There are 7 hidden switches. A switch that is on adds its own fixed numbers to the row, and there is some noise. The rows also spread widely along 11 directions, which tell nothing about the answers.
Some rows, each with its switches (1 for on, 0 for off) after it:
[ 28.3   0.2  -8.3  15.7   7.5  13.5   5.2  11.2 -27.0  -2.3  28.3  28.5
  12.8  17.0  -8.2 -30.1  -1.7 -13.2  17.7 -39.4 -11.0  17.2 -24.2  13.3
 -65.2   1.0  26.4 -36.4  44.3  44.8  14.4   3.3 -14.4] | 0 1 1 0 0 1 1
[ -9.0   7.0   2.4   8.4  -2.7   3.6   5.7   3.5 -16.6 -20.2   5.2 -15.0
  13.5  -9.6  30.9 -14.1  -3.9   3.0  16.9  22.7   9.6  -5.7 -10.4 -11.1
 -34.8 -18.1  20.8  -5.0  23.2  37.0  14.5  32.8  10.7] | 0 1 1 1 1 1 0
[ 20.4  -0.7 -10.9  15.8   8.3  26.6   6.9  -3.6  -0.9   6.2  13.7 -34.1
  15.5  40.7   1.1 -55.2  33.7 -27.2  -8.2 -15.9   3.4  15.7   2.8   5.9
 -12.6   3.8  49.3   0.3   7.4  -3.7 -19.2   1.6  -3.0] | 1 0 1 1 0 0 1
[  5.6  16.2  13.2  14.1  -4.5   2.0 -25.9 -12.2   9.6  24.0  -3.6   9.6
  14.8 -40.9  11.2  25.1 -16.6 -12.8  21.0  -7.0  -5.6 -30.5  -5.5  19.9
 -41.0   7.1  -7.6  -6.4  13.5  27.6   4.9  51.5  10.6] | 1 1 0 1 0 1 0
[-11.8  -1.7 -10.6  18.8  -6.3   1.0   0.3  10.3  -6.2 -24.2  18.1  -8.0
  -1.4  -3.4  20.9 -19.1   8.7 -17.9  13.1  21.6   2.7  24.5  13.2 -17.8
 -36.5 -18.3  19.7 -40.4  27.8   5.1 -15.0 -22.6  -1.3] | 0 1 0 1 1 1 0
[  4.1 -35.6  -0.7  29.6  -1.2   2.3 -25.1   1.0  39.1  12.5  33.6  -5.2
  -2.4   9.0  24.9   3.0   9.8 -26.6   6.4 -25.1   1.7   6.5 -21.2  -8.0
 -50.8 -14.9  33.0 -20.1  20.8   3.4  -8.3  -2.9 -11.4] | 1 0 0 1 0 0 1
[  9.3  20.6 -24.9  28.7  -6.1  22.6  20.7  -9.2 -27.5 -25.0  -8.8 -38.8
  28.9  22.5  47.9 -40.4  14.1 -13.9  -4.2  35.4   7.9   5.6  23.2  -9.2
 -18.8 -12.9  27.3  -1.1   5.4   7.1 -28.4  -7.0  21.0] | 0 0 0 1 1 1 1
[  6.8  16.2  29.4  26.9 -18.1  33.3 -21.6 -13.5   1.4 -15.8  21.2 -19.0
  35.1  32.4  22.8 -42.8  74.1  39.6  -9.7 -11.7  35.5 -27.4 -16.6  13.8
 -37.4 -29.5 -30.9   1.5 -59.4  18.4 -23.7  36.6   6.2] | 0 1 0 0 1 1 1
[-10.8  -0.7  12.8   5.2  -0.1  -6.2  -9.9  -2.8  27.0   6.1   7.0 -45.1
   1.1 -13.9  22.5 -16.8   6.1 -16.0   0.2   8.0  12.5   0.9  12.4 -15.8
 -20.0 -13.4  37.4   4.5   6.8   1.0 -13.2  27.4   7.1] | 0 1 0 0 1 1 1
[  8.9  21.1 -14.3  31.4 -13.7   2.1 -25.9   0.0   8.6  -7.7   9.8 -10.9
  21.8   8.7 -20.4 -31.0  18.5  10.6  -6.9  -9.3   2.1  18.4  10.9  19.1
 -26.7   8.7   4.8 -38.1  -2.6 -13.3 -51.2 -13.2  -0.6] | 1 0 0 1 0 0 1
[  5.4  32.3  -4.1  19.8 -18.8 -23.3 -11.2   4.7 -42.0 -27.1  -2.4  25.9
   3.5 -31.2  19.3   6.2   6.2  12.3  14.6  20.4  10.2   1.3  13.1   9.1
 -52.1  -7.9 -17.0 -32.9   6.2  10.7  -9.0  21.7  35.2] | 1 1 0 0 1 1 1
[-12.3  -2.4  -1.3  15.5 -14.1   1.0 -18.5   7.0  11.1   1.6  27.1 -20.7
  -0.7   7.7  11.8 -14.6  29.5 -13.6   0.0  13.6  12.1  17.1  11.4 -22.2
 -28.2 -19.0  20.9 -14.8  -3.6  -8.4 -17.5  -7.6  -8.8] | 1 1 0 0 1 1 0
[ 11.0   4.4   4.4   8.9  -0.7  -1.9   9.1  13.7 -45.6 -17.3  14.9  28.0
 -14.6 -20.3  26.9 -12.6  24.9 -28.4  22.1  12.8   8.5  14.5  19.2  -5.3
 -51.4 -19.0  -5.7 -30.0  22.6   7.3   4.6   4.6  27.7] | 1 1 0 0 1 1 1
[  5.3   1.7   9.6  16.4   1.2  40.6  -3.1  -9.9   4.4   7.5  17.9 -20.5
  24.1  27.3  18.5 -34.4  26.0  -4.5   7.3 -14.5  12.1 -11.6 -23.5  -4.7
 -37.7 -11.9  22.4  10.5   4.6  32.4  10.1  34.7 -11.8] | 1 1 0 1 1 1 0
[  7.0  14.0  13.0  17.4  -8.5   9.9 -17.7   6.9  -9.2   1.7  12.0  -2.5
   5.7 -12.4  28.5  -5.3  20.5   4.8   9.2   5.4  27.4  -8.3 -11.6 -16.2
 -54.9 -14.4  -6.0  16.0   1.6  13.9   6.6  32.2  13.2] | 1 1 0 1 1 1 1
[ -7.4 -10.8   8.6  15.6  -5.5  13.3 -20.0  10.6   4.3  -3.6  26.0  19.2
   3.6 -12.0   8.0   4.0   5.7  -4.0  18.5  -1.5   0.8  -0.4 -13.2  -6.1
 -45.3 -18.7 -11.6 -30.2  13.3  25.9  -0.6   3.8  -5.7] | 1 0 0 1 0 0 0
[  2.8  19.9   8.4  12.1  -2.6  -0.4 -21.0 -10.6  14.4   0.5   5.6 -21.1
  23.8   9.5 -22.9 -33.6  11.7  22.9   6.2 -31.4  10.4  -7.3 -19.1  24.3
 -20.7   7.6  22.3  -7.0   1.6  14.6  -4.6  42.2  -2.2] | 1 1 0 1 0 1 0
[  5.5  20.7  -6.2  10.6  -5.9  -8.8 -13.0  -1.1   5.3  14.9  -7.0 -25.1
   8.0 -19.5   3.4 -10.0  -5.7 -19.4  -0.1  11.0   0.5   3.5  25.6   1.7
 -16.1   5.0  20.2  -1.6   8.8  -7.0 -24.4  11.5  14.6] | 1 0 0 0 0 1 1
[ 18.9   9.1   7.3  16.5   0.6   0.7 -14.4  -0.3  -5.9   1.3   8.5  11.7
   8.7 -18.7   5.9 -20.8   2.8 -13.9  13.8 -21.0   1.7   1.2  -0.8  21.5
 -55.2  -1.2   4.3 -20.5  24.7  12.2 -11.5  24.4  14.6] | 1 0 0 0 1 1 1
[-16.6  16.7  -1.1   8.1   0.2   9.6  12.6 -22.8   6.1  -7.5  -7.7 -41.5
  26.9  -0.8  14.8 -15.6 -17.7 -10.2  11.1  19.4 -13.4 -14.7   6.1   4.1
  -4.4   1.7  45.3 -23.9  14.1  45.5  -0.5  33.6   2.5] | 0 1 0 1 0 1 1
[ 22.7  39.4 -21.9  20.6  -6.1  24.3   7.5  -0.1 -47.3 -20.7 -16.4  -4.1
  42.1   9.1  21.1 -22.4  -7.7  21.4  -1.5  13.8   3.0   0.0   1.0   3.6
 -43.1  -3.4   0.0   1.0   8.4  36.2 -13.7  22.5  19.2] | 0 0 0 0 1 0 1
[ -7.3 -20.7  28.0  28.7  -5.9   9.7 -22.0  -9.7  34.4  -7.5  29.7 -15.1
   2.2  -1.9  36.2 -23.3  42.3 -13.5  11.1 -14.1  19.2 -14.9 -11.6   2.8
 -45.2 -24.2   3.0 -25.1  -3.2   3.9 -19.1  18.3   4.7] | 1 1 0 1 1 1 1
[ 10.2   6.8  -6.7   5.2  11.2 -15.9   3.2 -12.7  -1.3  -1.2   0.0 -29.5
  -0.2   8.3   4.4 -14.1   0.5 -13.2   2.5 -16.0   1.4  15.1   1.9  10.5
 -12.9   4.1  72.5  -5.9  17.8  -0.6   4.8  40.8  15.2] | 0 1 0 1 1 0 1

New rows, each followed by its switches (1 for on, 0 for off):
[-23.2   5.0  47.6   0.2  -5.0  36.2 -29.2   0.5  36.2  19.8  26.0 -19.8
  10.8 -17.1 -12.2 -31.4  42.8  -8.1   7.3   0.9  10.1  -9.1  16.1  -0.9
 -20.3 -16.7 -32.9 -20.6 -23.8  13.0 -34.7  17.3 -21.3] | 0 1 0 0 1 1 0
[ 14.0  -0.7 -18.7  29.4  -3.2  -5.4  -2.6 -13.7  -0.5 -10.8  -2.1 -24.4
  15.9   5.5  34.7 -22.3   3.0 -22.2   4.3   0.8   3.2  -1.0  -0.6  13.3
 -29.9  -4.2  45.4  -7.5  24.0  -3.9 -17.7  16.7  21.9] | 1 0 1 1 1 1 0
[ -6.9  11.1  13.2  11.5  -1.5  -9.1  -6.1   0.9   9.6 -12.2 -14.6 -36.3
   8.4 -37.6  38.7 -27.9   1.7  -9.7   6.7  26.3  18.0 -14.6  25.7  -2.7
 -22.1 -15.7   4.8  11.1  11.2  -4.0 -28.3  30.3  41.2] | 1 0 0 0 1 1 1
[ 20.8  -0.9 -13.5  21.2   1.1  20.3  -9.1   3.0   2.8   9.2  20.0 -21.5
  12.4  36.2   2.5 -36.1  29.3 -11.1 -10.2 -20.7  11.3  20.0  -7.7  -6.6
 -28.6  -2.6  36.4   7.2   2.8  -5.9 -11.0  -3.8  -7.1] | 1 0 0 1 0 0 1
[ 11.4   4.5   4.2   9.5   2.5   0.7  -3.8  19.1 -16.7 -12.6   0.8 -15.7
   1.4 -16.1  47.4 -13.3  16.7   2.6   2.5  13.8  31.1   2.7   5.4 -24.3
 -44.7 -25.8   1.6  32.6   9.5  -4.2  -3.4  26.8  33.4] | 0 1 0 0 1 0 1
[ 20.7   3.8 -27.6  23.6  -3.4 -11.2  -0.6 -12.6 -25.6  -7.8   4.4   5.4
   4.2   7.5  25.3  -1.7   0.9 -26.6  10.0  -4.6  -3.1  12.2   3.3  15.2
 -37.8  -2.4  46.5 -20.5  25.8  -4.2   1.0   8.0  21.9] | 1 0 0 1 1 1 0
[ 20.0  30.7  -5.1  18.1 -16.8  -7.9 -20.5   3.6 -21.1  10.9   2.6 -13.4
   9.6  -2.7  15.8  -2.1  19.0   3.2  -8.5  14.5  21.8   0.2   4.8  -5.6
 -37.8  -4.5  13.1  21.8 -13.9  -7.0  -7.2  26.9  17.2] | 1 0 1 0 1 1 1
[ 16.4  26.2 -24.8  -2.9   7.3 -21.2  10.6 -15.7 -29.8  -1.4 -21.5 -14.5
  12.6  -2.0  -9.4  -3.4 -13.7 -20.5   1.0   3.5 -18.6  10.5  32.2  31.3
  11.0  12.0  48.0 -15.6   8.4  -6.6  -7.9  28.0  31.6] | 0 0 0 0 0 0 0
[  2.1  -9.4  20.2   0.6  12.8  11.8   9.9  -1.2  -9.8  17.6  10.2  17.2
  -5.4 -35.1  21.0   4.9 -15.2 -49.4  30.6  -1.0 -17.0 -17.2   0.5   4.1
 -44.9  -4.2   9.1 -22.5  41.1  51.1  25.6  39.1   7.4] | 1 1 1 0 0 1 1
[-21.4   0.5  15.6  18.5 -10.1  26.4 -26.6   5.0  35.3   0.2  14.0 -19.1
  24.3 -15.3   4.2 -17.3  13.4   1.0   2.6  11.8   1.3  -6.3  15.5  -3.9
 -25.1 -14.1 -32.1 -30.0  -7.8  12.7 -51.5  -5.6 -12.3] | 0 1 0 0 0 0 0
[ 26.4 -21.6  -9.1  20.7   8.4  -4.2  -3.1  12.7  -4.9  -1.6  23.1  -0.4
  -5.2  15.4  22.9 -25.2  22.5 -25.0   3.4 -28.5  12.0  17.7 -12.9  -2.8
 -47.9 -11.2  36.7  -1.9  29.5  -6.8   0.1   6.6  10.4] | 1 1 1 0 0 0 1
[ 17.7   4.9 -11.3  27.2  -3.6  -8.4  -6.2 -12.5 -12.9  -6.0  10.1   3.5
  10.0   2.2  16.6  -6.7  -2.2 -13.3  13.7 -15.6  -2.5  -0.9 -19.4  18.6
 -53.7   5.6  47.1 -28.6  32.1  25.2   7.9  32.3   7.1] | 1 1 1 1 1 1 1
[  9.7   7.2   6.0  24.0  -3.1  16.9 -23.9 -19.0  14.6  25.3   4.6  15.3
  18.3 -28.9   6.2  24.2 -20.7 -21.7  17.1 -13.5 -20.1 -22.1  -7.6  20.7
 -49.5  14.7  -2.1 -33.4  20.9  40.3  -9.5  37.6  -4.9] | 1 1 0 1 0 0 1
[-11.3   3.4   3.6  15.1 -10.4  15.1 -11.5  -9.7  20.6   6.3  11.4 -54.1
  19.2  29.1  23.3 -21.6  30.4   7.8  -7.3   8.3  23.9 -13.3 -11.0 -18.7
  -5.0 -16.1  33.8  32.2 -22.2   6.0   1.2  27.8  -2.7] | 1 1 0 1 0 1 0
[ 17.5   3.7  -1.3  14.2   2.3  20.6  -3.9  11.2  -8.2   1.7  18.8 -17.4
  12.6  26.5  13.6 -48.1  32.8  -5.0   1.0 -21.9  22.1  12.9 -11.4 -11.0
 -42.8 -13.1  23.4  20.7  11.8   2.3   0.0  13.2  -2.1] | 1 1 0 0 1 1 0
[ 29.3  13.7  13.3  13.4   7.8  -6.9 -20.4   8.8   0.9   8.4  -5.5   0.1
   7.8 -38.6  19.9 -13.3  -7.7  -4.6  11.2 -26.4  16.5  -7.5  -2.2  13.4
 -60.6  -0.2  -2.2  18.0  30.0  -0.1 -11.1  42.5  29.9] | 0 1 0 0 1 1 1
[-14.3 -10.9  22.9   5.4  -1.0   3.2  -4.9  32.2  -4.9 -36.3  14.9 -17.0
   0.2 -18.7  41.3 -33.2  32.2  20.8   9.1  23.5  37.5  -2.8  -2.9 -28.9
 -36.9 -45.4 -19.8  13.4   3.3   5.1 -10.1  17.6  26.4] | 0 1 1 0 1 0 0
[ 22.4  47.5 -32.6  27.3  -3.8  29.0  14.9 -21.8 -32.0 -13.4 -34.9 -33.5
  56.2  15.7  14.7 -53.1 -10.0  -4.2  -4.5  13.7 -10.0  -6.7  23.9  27.8
 -13.1  15.6  23.6  -3.4  14.7  15.4 -39.8  17.4  22.4] | 1 0 0 0 1 1 0
[  5.7   3.7  12.9   2.5  17.0  30.0  19.6  -8.5  -3.9  -7.2  -1.2 -19.5
  30.7   4.7  16.2 -47.7  -9.3 -11.3  17.0 -14.9  -6.0 -19.8 -11.1  16.2
 -27.6  -8.2  19.8  -5.0  28.2  56.5   6.3  37.3   7.4] | 0 0 0 0 0 1 1
[  2.9  24.5   2.9  15.0  -5.9  -9.9 -14.8   5.9   9.7 -18.2 -18.9 -51.1
  25.7 -11.1  23.7 -49.1   9.7  30.3  -3.4   1.2  37.8  -8.7   1.1  -0.6
 -21.8 -10.7  14.4  41.8   5.7 -13.5 -24.9  44.0  35.4] | 1 1 0 0 1 1 0
[ -8.5  17.7  10.3  11.9  -3.7  -0.8 -12.4  -6.2  12.9  -7.1  -4.3 -19.8
  19.7 -16.3  -5.3 -31.9   5.6   3.1  10.8  -4.0   1.4 -10.1  12.6  21.7
 -14.4   0.7   1.4 -22.8   6.8   8.5 -27.2  26.1  12.4] | 1 1 0 0 0 1 0
[ -3.2 -14.3  27.2  -1.0  15.3   0.0  -4.6  14.6   6.8 -11.9  -1.5 -15.5
  -5.2 -39.8  38.2 -23.7   3.3 -10.5  22.8   6.1  26.0 -17.1  -6.8  -7.2
 -32.7 -24.7   5.7  27.5  30.9   5.5   4.3  51.9  37.3] | 1 0 1 1 1 0 0
[ -2.9  13.5  26.7  14.4  -2.4  23.3 -16.1  -8.1  13.2  15.9   3.4  -4.2
   8.8 -41.9  14.7 -11.0   9.5 -28.1  17.2  10.1   1.8 -17.7  15.3   7.0
 -38.8   1.1 -19.9 -20.0  12.5  19.3 -22.8  31.3   6.5] | 1 1 0 1 1 1 1
[  8.8   0.3   2.8  11.2  -3.8  21.6  11.7   7.2 -36.5 -18.5  33.0   8.5
   1.4  36.5  15.0 -41.1  57.4  -7.4   6.7  -0.5  14.7  12.3  -2.2  -9.7
 -33.6 -25.5   5.2 -20.5 -10.9  17.6  10.4  -6.2   3.8] | 1 1 0 0 0 1 1
[-10.2  19.1  13.7   3.4  -5.5  -4.7 -12.2  -8.1  -0.8   6.1   7.9   3.1
   2.1 -29.8 -11.9   9.8  -5.0 -15.9  14.1  10.7 -14.0  -3.5  18.0  16.2
 -18.7   2.5   1.4 -44.9   3.2  24.4  -7.1  20.8   2.3] | 0 0 0 1 0 1 1
[-17.5  -5.6  26.5  -0.5  -5.2   0.3 -16.1   6.4   8.8  14.3  23.1 -10.3
 -17.7 -22.0   6.2   2.7  39.8 -26.3   3.9  24.3   8.6  -0.5  25.3 -13.6
  -8.1 -18.0  -4.6 -16.8 -21.4  -4.3 -12.1  16.8   6.5] | 1 1 1 0 0 0 1
[ 23.9   1.1   8.8  13.9   4.7  28.2 -14.6   4.6  -5.2  19.3  22.5   0.5
   4.6  13.0  14.4 -15.1  34.7 -10.6   4.7 -24.9  19.9   4.7 -19.7 -10.8
 -54.8  -7.3  12.8  19.8   4.3   9.6   9.0  31.0  -3.5] | 1 1 0 1 1 0 1
[  7.0  -1.6  10.7   6.6   2.9 -10.7  -7.0   7.4  -5.3 -11.2  19.4  -5.1
  -0.4  -1.2   7.2 -31.1  17.2  -4.3   8.1 -13.6  12.3   9.0  -4.8   9.0
 -40.7 -14.3  26.7 -18.5  14.8   8.9  -3.4  21.6  11.8] | 0 0 1 0 1 1 1
[ 16.6  30.7   6.1   4.1  -1.5 -22.7 -23.5   2.0  -7.5   7.4  -4.7   0.0
   1.7 -26.9 -25.7 -11.3   6.8   3.6  10.3 -18.5  12.4   5.5  10.2  27.5
 -20.3  14.1   7.6  -1.2   7.5 -17.6  -9.9  36.1  21.6] | 1 1 0 1 0 1 0
[ 10.3   6.6   7.8  -7.2   9.2 -16.9   4.0  -7.7  -6.5  -0.5   2.5 -28.5
   3.8  10.1   8.4 -17.5   8.0   1.2   4.1 -17.1  10.8  -5.6  -7.7  10.8
  -9.4 -11.3  51.7  18.8  -1.2  12.5  23.7  52.8  23.4] | 0 0 0 0 0 1 1
[ -3.9  -4.5   4.4  29.0 -14.7   0.0 -18.9   3.5   6.5 -10.9  14.7 -12.0
   0.2 -14.4  47.1  -3.7  20.0 -10.1   7.4  22.8  20.8  -5.5   3.0 -18.1
 -47.8 -26.6   0.6  -8.3   2.4  -1.6 -16.9   3.0  19.0] | 1 0 0 1 1 1 1
[-17.8 -24.9  35.6   3.9  -2.4   7.8  -2.7  25.8  -7.0 -25.8  32.8  13.6
 -21.1 -25.2  39.8 -21.0  43.0 -13.0  25.4  23.7  29.1  -5.5   1.3 -25.2
 -43.4 -47.3 -35.4 -13.7   3.8  13.9   5.3  -1.3  22.9] | 1 0 0 1 0 1 1
[ 18.5 -14.6  -5.7  26.6   6.0  16.8   4.2 -10.9  -3.9  -8.2  11.0   0.0
   9.5   7.7  37.1 -16.9  23.5 -34.9   5.0  -6.0  -5.5  -2.4  11.0  19.3
 -29.1 -12.7   8.8 -29.4   6.1   1.9 -25.6  -5.1  21.6] | 0 0 0 1 0 0 1
[-12.6 -15.2  16.3  10.5   4.3  20.9  -2.7   7.9  21.5   6.1  27.2 -14.2
  -0.1  -9.2  16.2 -18.0   7.4 -31.8  16.3   4.2   0.0   4.5   2.3 -19.5
 -36.2 -15.4  10.6 -25.6  24.8  26.3  -5.0  -3.7 -14.4] | 0 1 0 1 0 1 1
[ 19.4  22.4 -16.2  14.0   0.2  11.8   8.5   4.6 -27.1 -15.2  -4.9 -16.2
  29.3  20.2   9.8 -42.9  12.0   9.6   0.3  -7.8  10.2   6.0   1.0   7.5
 -25.4  -4.7  14.4   8.5   9.5  11.7  -7.8  10.2  12.7] | 0 1 0 0 0 1 0
[ 16.3  -9.1  -1.7  17.6   7.9 -11.6   3.5  13.3  -5.4 -13.3   0.6  -5.9
  -4.5 -28.3  34.6 -28.1  -3.7 -30.7  15.2   2.0   9.8   1.5   5.6   3.3
 -40.9  -8.7  17.3  -1.8  45.3  -3.4 -10.9   8.1  34.9] | 1 0 1 1 0 1 1
[ -4.2   1.2  41.4   9.0  -0.2  39.9 -35.1   9.3  36.8  24.4  21.2  -8.0
  21.0 -17.4  -2.9 -34.7  20.7   3.1  11.6 -22.9  18.3 -21.2 -16.1   0.1
 -52.9 -14.8 -34.1  11.1  -0.5  27.2 -15.9  35.4 -18.0] | 1 0 0 0 1 1 0
[ 17.2  34.8 -14.9  26.0 -19.7 -13.8 -21.6  -4.8 -18.9 -10.1   1.7 -12.4
  19.4  18.1 -17.9 -26.2  35.5  21.2 -17.6  -3.9  10.1  11.9  12.7  24.3
 -13.7  10.1  10.8 -22.8 -27.9 -18.3 -39.4  12.8  14.9] | 1 1 1 0 0 0 1
[-26.4   4.7  29.3  13.4 -17.6  13.9 -27.7 -17.6  33.0  12.8  28.2 -21.3
   4.0  -4.1   1.8  -5.5  36.0 -12.7   2.7  15.8   2.7  -9.9   9.5  -1.5
 -19.4 -13.6   3.6 -39.1 -31.1  15.9 -21.3  17.3 -15.5] | 1 0 0 1 1 1 1
[ 15.6  17.2   1.4   2.6   4.6  -9.4  17.9  -0.7 -44.7 -34.0   1.5  -1.8
   6.4   7.4   2.5 -52.9  24.8   1.2  11.8  -4.7   9.4   7.0   2.2  24.7
 -26.3  -9.0  28.2 -22.9  15.8  15.2   2.7  31.3  34.5] | 1 0 1 0 1 1 1
[ 12.1   2.2   0.5  18.2  -0.5 -22.1 -16.7   2.5  -7.6 -14.0  10.5  13.1
  -8.9 -21.2   9.6  -4.6   9.3  -7.0  14.1 -13.1  10.0  13.5   1.1  14.2
 -47.3  -2.5  15.3 -28.8  23.1  -8.0  -9.5  23.7  25.0] | 1 1 0 1 1 0 1
[ 13.5  38.5  -2.1   4.2   2.8   4.9  -5.9  17.1 -17.6   1.2 -26.1 -24.2
  23.5 -37.9   9.5 -39.9 -22.1   1.1   7.2  15.9  17.3  -2.9  14.8  -1.1
 -31.3   6.0   0.8  37.4  35.0   5.8 -18.3  37.6  29.4] | 1 0 1 0 1 1 0
[  1.6  11.5  -1.7  20.6  -4.9  15.2  -7.8 -11.6   0.1  -5.1  -0.6  -4.5
  26.2  -7.4  16.3  -2.9 -10.0   4.1  10.6   1.1  -4.2 -17.6 -10.6   9.4
 -36.0  -1.7   3.3 -18.3  11.2  38.5  -7.0  29.2   8.4] | 1 0 0 1 0 0 1
[  7.7 -11.6  -3.5  32.1   4.7  18.1  -0.7 -22.0  22.0 -16.4   0.6 -23.3
  30.3  11.1  29.3 -36.7   1.9 -11.0   7.5 -19.5  -4.6 -18.7 -11.2  26.0
 -29.2  -4.7  25.5 -29.0  21.5  24.6 -28.0  18.4  14.7] | 1 0 0 1 0 0 1
[ 25.5  22.1  -4.4  29.1  -7.2   1.0 -28.9   0.9   4.2  13.6 -14.3 -12.2
  21.3 -28.7  31.1  -6.0  -3.2  -2.9   1.2  -9.7  18.0 -13.4   5.0   9.6
 -52.0   2.7  -9.1  27.5  15.3 -12.8 -28.6  31.9  27.8] | 1 1 0 0 1 1 0
[ -1.5  12.8  27.6   4.2  -1.8  14.3 -20.0   4.1  14.2  22.3   5.1 -28.7
   6.0 -23.9  19.8 -11.0  17.8  -4.8   3.5  12.2  26.2 -15.6   1.1 -16.0
 -31.1 -12.7  -2.4  35.9  -8.7   5.2  -1.6  44.4  10.3] | 1 0 0 1 1 1 1
